The rows come from 4 hidden closed curves, with some noise, and rows from the same curve form a group. Each curve winds through 8 dimensions. The rows are also pushed far along 5 directions, which tell nothing about the answers.
Known rows, each followed by its group:
-8 34 4 16 2 -21 -16 -1 -3 6 6 -4 -5 12 -9 18 -2 -6 5 19 6 -> (2)
-17 7 6 24 14 -4 28 -24 -42 -39 44 -15 12 15 -2 20 -17 44 -9 6 -27 -> (1)
-17 16 -10 12 6 -17 23 -7 40 14 10 -69 9 44 11 46 14 16 26 -20 -16 -> (1)
-33 16 -11 -3 9 7 -1 4 20 0 10 -1 -9 23 0 11 23 1 25 0 -2 -> (2)
31 3 1 0 -32 2 -2 12 1 -3 -19 -17 5 -29 2 -5 -13 -7 -6 6 -17 -> (2)
-19 -20 -6 -3 5 11 40 -6 -45 -39 16 -12 15 -18 2 21 7 51 2 -15 -43 -> (3)
0 0 0 -3 -2 -19 -7 -6 5 -20 25 27 -39 -6 -18 -29 7 -6 21 17 -7 -> (0)
36 7 3 -7 -24 -5 19 10 10 -7 -7 -23 -28 -16 -5 -8 -34 21 -22 6 -24 -> (0)
-5 -4 -7 -1 18 -4 -24 9 -6 -16 -25 24 25 -7 14 0 11 -30 19 2 27 -> (3)
-14 -32 -4 -53 -33 47 2 26 -6 15 -45 40 -7 -34 5 -19 25 -13 -12 -9 4 -> (0)
-14 -39 -23 -27 -17 39 38 -7 -37 -5 -8 14 28 -2 10 31 26 17 -16 -8 1 -> (2)
1 -18 1 -22 12 12 -24 5 8 0 6 33 -3 -5 4 -29 -5 8 -2 3 -19 -> (1)
-19 14 -5 5 42 -44 -25 9 15 -33 41 -3 0 29 -1 11 -8 7 9 27 3 -> (3)
12 30 8 16 18 -14 -18 7 10 5 2 -12 5 3 8 24 -34 -10 0 6 -15 -> (1)
43 20 21 12 -26 -18 21 3 15 -27 8 -29 -43 -1 -15 -19 -41 -3 -29 15 6 -> (0)
-13 -19 -5 -17 3 -3 8 -10 19 1 18 -25 4 34 13 5 15 31 10 -14 -31 -> (0)
-5 -10 -9 -12 -15 -3 -9 16 3 6 4 6 -14 -18 16 -28 -1 -2 2 -11 -14 -> (1)
6 -15 -16 -6 -4 45 38 5 -41 -33 -16 25 13 -26 -7 29 14 2 -10 -4 6 -> (2)
15 -3 -2 7 7 9 14 6 -32 -21 -25 16 7 -37 2 -5 -15 -1 -5 -8 14 -> (3)
-18 0 5 -4 9 17 16 0 -12 6 4 5 -8 -2 -9 27 17 6 1 -16 -11 -> (2)
2 25 -11 13 17 -1 -22 28 3 1 -22 -17 42 3 29 48 -17 -36 -6 -3 17 -> (0)
-9 30 -3 22 19 -42 -11 -19 13 1 33 -22 -16 44 8 -8 -16 27 16 9 -10 -> (2)
-7 9 -21 -11 17 11 -12 23 10 20 -45 12 19 5 14 27 13 -22 4 -8 39 -> (3)
-21 -35 -15 -24 5 22 7 -2 -26 -17 13 33 3 -4 10 -20 19 25 -2 -9 -10 -> (1)
-2 45 22 22 22 -29 -31 -10 18 -12 12 10 -21 32 -15 -17 -20 -14 9 33 24 -> (3)
-15 -22 -14 -23 10 1 15 -17 -11 -12 1 15 -6 13 14 11 25 23 28 -15 -26 -> (3)
-23 -3 2 -7 -3 -2 -4 -9 22 14 31 -16 -10 29 -10 -6 21 25 5 3 -20 -> (1)
-19 -4 -16 4 20 23 26 12 17 18 -25 -28 19 6 16 19 19 8 13 -48 11 -> (3)
28 12 6 22 -20 -42 3 2 24 -4 31 -27 -41 -13 -3 -38 -36 -8 -2 6 -7 -> (1)
-43 -16 7 -23 8 3 4 -24 -4 -17 9 20 -11 32 -6 -17 40 24 27 1 -3 -> (3)
7 -19 5 -35 -19 18 -21 22 27 32 -23 13 -4 -10 9 -26 -7 -14 -23 -1 1 -> (0)
16 11 -1 2 -28 2 9 16 60 39 -36 -57 -8 14 8 -16 6 -15 -2 -26 27 -> (3)
2 -12 16 -16 12 -1 -27 -10 -7 -21 -3 58 -1 -4 -23 -31 -8 -13 -6 45 26 -> (1)
-19 -12 -4 -9 12 14 -3 5 -20 -15 5 24 9 -19 -8 1 14 14 9 4 -17 -> (3)
37 2 -7 16 -11 -3 -16 11 -9 -5 0 6 21 -24 -10 7 -18 -26 -22 26 16 -> (1)
-29 -19 18 -18 21 7 -8 -19 -38 -20 -14 38 9 0 1 -1 35 7 23 -12 -9 -> (2)
-1 27 -21 22 34 5 -20 13 -28 -8 -5 32 24 -13 1 24 -17 -9 -1 17 21 -> (0)
36 0 9 4 -16 -9 1 -2 2 6 31 13 -40 -27 -24 -35 -39 14 -28 23 -21 -> (0)
-26 43 1 25 46 -19 -16 -5 0 5 13 1 -2 44 1 25 -3 2 9 3 28 -> (2)
10 49 -5 20 18 -7 -11 26 37 8 -15 -32 0 29 -3 24 -18 -9 -13 8 37 -> (2)
9 -22 14 -13 -17 -7 14 -14 -33 -32 18 19 -15 -18 -5 -4 -9 3 -9 14 -26 -> (0)
24 -5 20 -4 7 12 -46 1 4 13 -16 49 6 -17 -9 -30 -11 -34 -9 17 12 -> (1)
3 44 15 21 37 -21 -48 14 1 -2 -21 9 10 8 0 9 -14 -22 5 12 25 -> (2)
-11 15 -2 17 14 -12 5 -10 3 17 21 -26 -2 24 11 39 12 3 20 -25 -25 -> (1)
-8 6 -9 -7 7 -5 -9 26 45 14 -3 -29 6 13 18 -10 -24 4 -10 -2 6 -> (1)
-1 -3 -9 10 -22 9 27 6 4 23 2 -47 24 -3 10 32 -4 2 -18 -15 -6 -> (1)
-1 10 -6 -5 23 -33 -36 11 -6 -40 33 37 -16 -6 -7 -19 -26 5 3 46 -10 -> (1)
6 50 6 33 8 -18 9 1 3 4 21 -50 -2 26 0 34 -40 29 -19 8 -15 -> (2)
16 21 18 23 -15 -35 8 -15 7 10 21 -43 -21 5 -2 -1 -27 12 1 -1 -30 -> (2)
-15 23 2 1 31 -21 -16 -9 8 -2 22 -4 0 54 18 30 -18 6 0 11 -3 -> (3)
-8 2 21 0 -2 -12 -18 -4 9 14 17 9 -15 0 1 -18 -14 -20 -2 4 -5 -> (0)
1 32 -11 6 21 0 -21 34 14 -17 -37 6 16 12 15 26 -6 -48 -4 8 59 -> (0)
19 -17 3 8 -32 22 37 -1 -4 -4 7 -21 -4 -29 -23 -9 5 12 -16 -7 -11 -> (3)
6 -13 1 17 10 -7 21 -26 -53 -37 40 27 -5 -17 -8 11 -13 8 -2 8 -18 -> (0)
-18 -3 -11 -22 -14 11 -3 18 40 9 -25 -14 -8 17 13 -7 38 -15 25 -20 11 -> (0)
19 -34 -9 -25 -18 22 5 17 -13 1 -21 22 3 -46 5 -20 -5 3 -17 -8 -12 -> (3)
37 -27 -13 -11 -32 22 57 -7 -10 -21 21 -11 -37 -27 -17 -12 -5 49 -15 -11 -47 -> (2)
-26 4 15 5 31 -22 1 -20 -9 -4 26 -16 1 30 13 21 2 25 17 -18 -33 -> (2)
5 -31 -18 -17 -6 9 16 10 52 31 -17 -28 -4 7 16 -14 27 -8 16 -45 6 -> (3)
-30 -36 -17 -41 6 38 11 13 -16 10 -40 34 18 -12 28 16 31 -9 8 -33 7 -> (0)

New rows, each followed by its group:
30 -16 17 -7 -56 43 40 3 -6 30 -40 -16 -15 -42 -11 -20 0 -5 -30 -30 1 -> (2)
-9 -1 2 -1 8 -7 -2 -8 0 -12 12 1 -13 -2 3 -5 15 14 33 -16 -39 -> (2)
-15 -35 -6 -47 -31 18 -11 -3 6 13 6 37 -20 -5 -9 -48 27 23 0 15 -21 -> (2)
-1 -17 -12 9 32 4 -2 -15 -58 -48 12 51 28 -6 5 12 4 -3 0 11 16 -> (1)
-2 18 0 18 12 -44 -3 -3 29 -5 34 -29 -21 20 7 -4 -22 -3 14 2 -4 -> (1)
-4 27 13 13 38 -16 -49 8 5 -12 0 36 -6 1 1 -24 -17 -26 16 12 16 -> (2)
2 -12 -12 -14 8 3 -45 20 -3 -16 -14 42 38 -15 1 -11 1 -30 -5 39 28 -> (1)
-19 7 -7 16 37 -17 -17 -7 -19 -28 37 17 5 21 12 -1 1 9 11 1 -1 -> (1)
7 -26 -20 -13 -10 21 15 -2 -39 -21 -25 13 29 -22 10 24 27 7 9 -10 -11 -> (2)
27 -14 -11 1 -22 19 10 -1 -34 2 -3 21 4 -28 -12 15 14 -9 -16 2 2 -> (1)
16 20 10 0 -23 6 -18 22 35 44 -24 -20 -2 0 1 -14 -23 -22 -30 4 26 -> (2)
-3 3 -19 -12 7 4 -19 12 30 29 -32 20 -6 2 1 -21 18 -19 17 -4 37 -> (0)
-8 -6 3 7 -10 11 14 -5 10 19 -17 -28 13 0 26 8 9 -16 20 -41 -10 -> (2)
27 16 -3 17 7 -30 -3 -12 -30 -47 20 3 1 3 -4 4 -34 23 -11 37 -7 -> (2)
7 -12 -14 2 -7 30 23 3 -2 -5 -10 -25 24 9 18 14 10 14 -8 -26 -2 -> (0)
8 -34 -21 6 -6 37 49 -4 -32 -20 -20 -8 36 -25 3 25 27 4 0 -30 11 -> (3)
-40 -12 -20 -21 29 9 -8 28 0 5 -22 6 34 10 22 27 24 0 0 -15 26 -> (3)
16 4 -17 29 -14 6 28 0 -32 -17 3 -34 27 -15 17 30 -5 8 -6 -20 -12 -> (1)
0 -15 15 7 -13 5 32 -24 -5 -18 35 -25 -8 10 -8 -13 -4 29 -6 -7 -30 -> (3)
-2 20 21 1 27 -32 -33 -2 16 -31 16 21 -34 11 -6 -55 -29 15 12 25 -6 -> (3)
-2 40 20 11 20 -34 -42 9 37 18 24 14 -46 9 -23 -24 -16 -20 8 22 7 -> (2)
0 -21 -1 -36 -31 36 15 17 -26 -8 -24 40 -18 -40 -7 -10 6 -2 -20 5 -3 -> (0)
8 20 6 24 22 -9 5 -3 4 -6 8 -17 -9 2 9 4 -18 5 13 -23 -16 -> (2)
44 11 17 14 -36 28 29 11 -12 -7 -30 -3 -17 -48 -22 -11 -26 -21 -30 -1 14 -> (2)
25 13 -13 14 11 21 10 12 -3 -7 -24 0 14 -8 0 14 -13 -3 -10 -4 22 -> (3)
-9 -23 -3 -39 -13 19 -7 22 43 18 -35 6 -15 8 17 -28 25 -26 6 -24 22 -> (0)
23 14 -4 5 -15 -5 -33 16 0 10 -27 17 8 -34 -1 -16 -10 -34 5 20 13 -> (0)
-38 -7 6 -15 17 -5 -9 -10 8 2 -9 8 5 31 19 3 24 -11 26 -14 10 -> (0)
27 -16 8 -3 -25 5 12 3 15 7 -19 -10 -16 -29 1 -20 3 -21 10 -25 -11 -> (2)
-7 -27 -11 -40 -5 33 -10 14 -27 -11 -43 45 29 -17 13 6 16 -6 -12 8 15 -> (0)
22 4 3 11 -28 -21 23 -24 9 11 23 -27 -46 3 -10 -38 -11 37 5 -7 -29 -> (2)
-16 22 -32 11 42 -12 -54 17 8 5 -12 34 38 26 27 14 2 -40 17 17 54 -> (2)
-18 -25 6 -20 23 -9 -31 -5 26 -4 16 34 -10 21 4 -43 12 -11 15 2 9 -> (3)
-16 23 0 8 11 3 12 5 -4 -15 1 2 -16 10 -1 9 -3 0 4 -3 11 -> (0)
2 23 -2 11 20 -14 26 -6 -10 -9 26 -13 -24 15 -6 36 -26 27 -9 2 -19 -> (1)
-20 -31 -4 -30 -4 9 0 -12 23 27 11 29 -36 2 -8 -50 28 18 20 -15 -14 -> (0)
-29 -8 15 -17 10 -1 -14 -21 23 18 7 27 -25 29 -3 -28 22 -5 26 -6 3 -> (3)
-8 -21 -6 -5 7 7 35 -26 -22 -32 28 20 -20 9 -4 -9 4 25 6 -3 -9 -> (2)
34 11 -11 12 -25 4 4 17 18 17 -41 -30 26 -15 0 23 -6 -34 -9 5 31 -> (1)
-4 -34 -25 -8 2 25 45 -22 -38 -30 -1 19 8 -2 9 11 26 23 14 -22 -4 -> (2)
30 37 2 40 6 -8 17 -7 -54 -50 -6 -10 18 -16 -5 34 -32 12 -11 18 0 -> (2)
16 0 8 5 6 -14 -7 -13 -14 -21 34 50 -46 -17 -26 -40 -22 -1 -4 28 2 -> (2)
-10 -13 8 -17 15 -10 -21 -14 -29 -28 41 46 -7 6 -16 -9 -7 23 -11 41 -22 -> (0)
-21 -11 19 -12 16 5 -18 -10 -34 -15 -26 38 19 -2 4 2 23 -17 13 0 16 -> (2)
16 35 -8 22 0 -12 -11 14 8 -2 9 -27 13 9 -4 30 -18 -3 -11 21 3 -> (0)
-18 1 -2 -4 -6 -1 -2 7 5 0 -8 3 3 5 4 -17 0 -8 -7 8 31 -> (1)
17 3 -16 -5 -2 9 14 9 -10 3 -30 7 0 -15 1 18 -1 -2 -5 -6 15 -> (3)
-6 13 -1 -2 13 14 1 22 19 18 -20 -5 0 10 17 10 -15 -19 -16 -19 28 -> (0)
30 -11 8 -8 -20 10 8 -10 9 1 11 17 -33 -7 -24 -33 -11 7 -17 15 -4 -> (3)
1 -29 4 -19 -19 -10 10 2 22 12 1 -2 -38 -34 -9 -47 14 8 21 -19 -29 -> (3)
-6 -35 -7 -32 -12 27 -18 -5 6 19 -12 48 7 1 -3 -11 37 -29 8 7 14 -> (3)
-3 28 11 17 21 -13 -13 -5 -30 -59 16 20 10 5 -2 5 -33 -1 -1 42 2 -> (2)
19 30 -2 16 14 -5 -12 18 42 9 -18 -27 -6 8 7 -15 -25 -4 3 -9 12 -> (3)
-1 -15 -11 -20 -12 20 29 7 -16 -8 -20 15 -15 -25 6 5 9 1 5 -19 -7 -> (0)
36 -6 -17 29 7 1 23 -13 -51 -45 11 10 25 -17 -2 32 -14 -7 -14 11 17 -> (0)
-13 -25 -14 -19 -29 36 23 -8 -17 2 2 15 3 -9 6 -16 10 18 -7 -2 -14 -> (2)
12 -4 -18 -6 8 -5 -1 10 28 12 -21 -7 -3 4 13 3 8 -15 18 -18 12 -> (3)
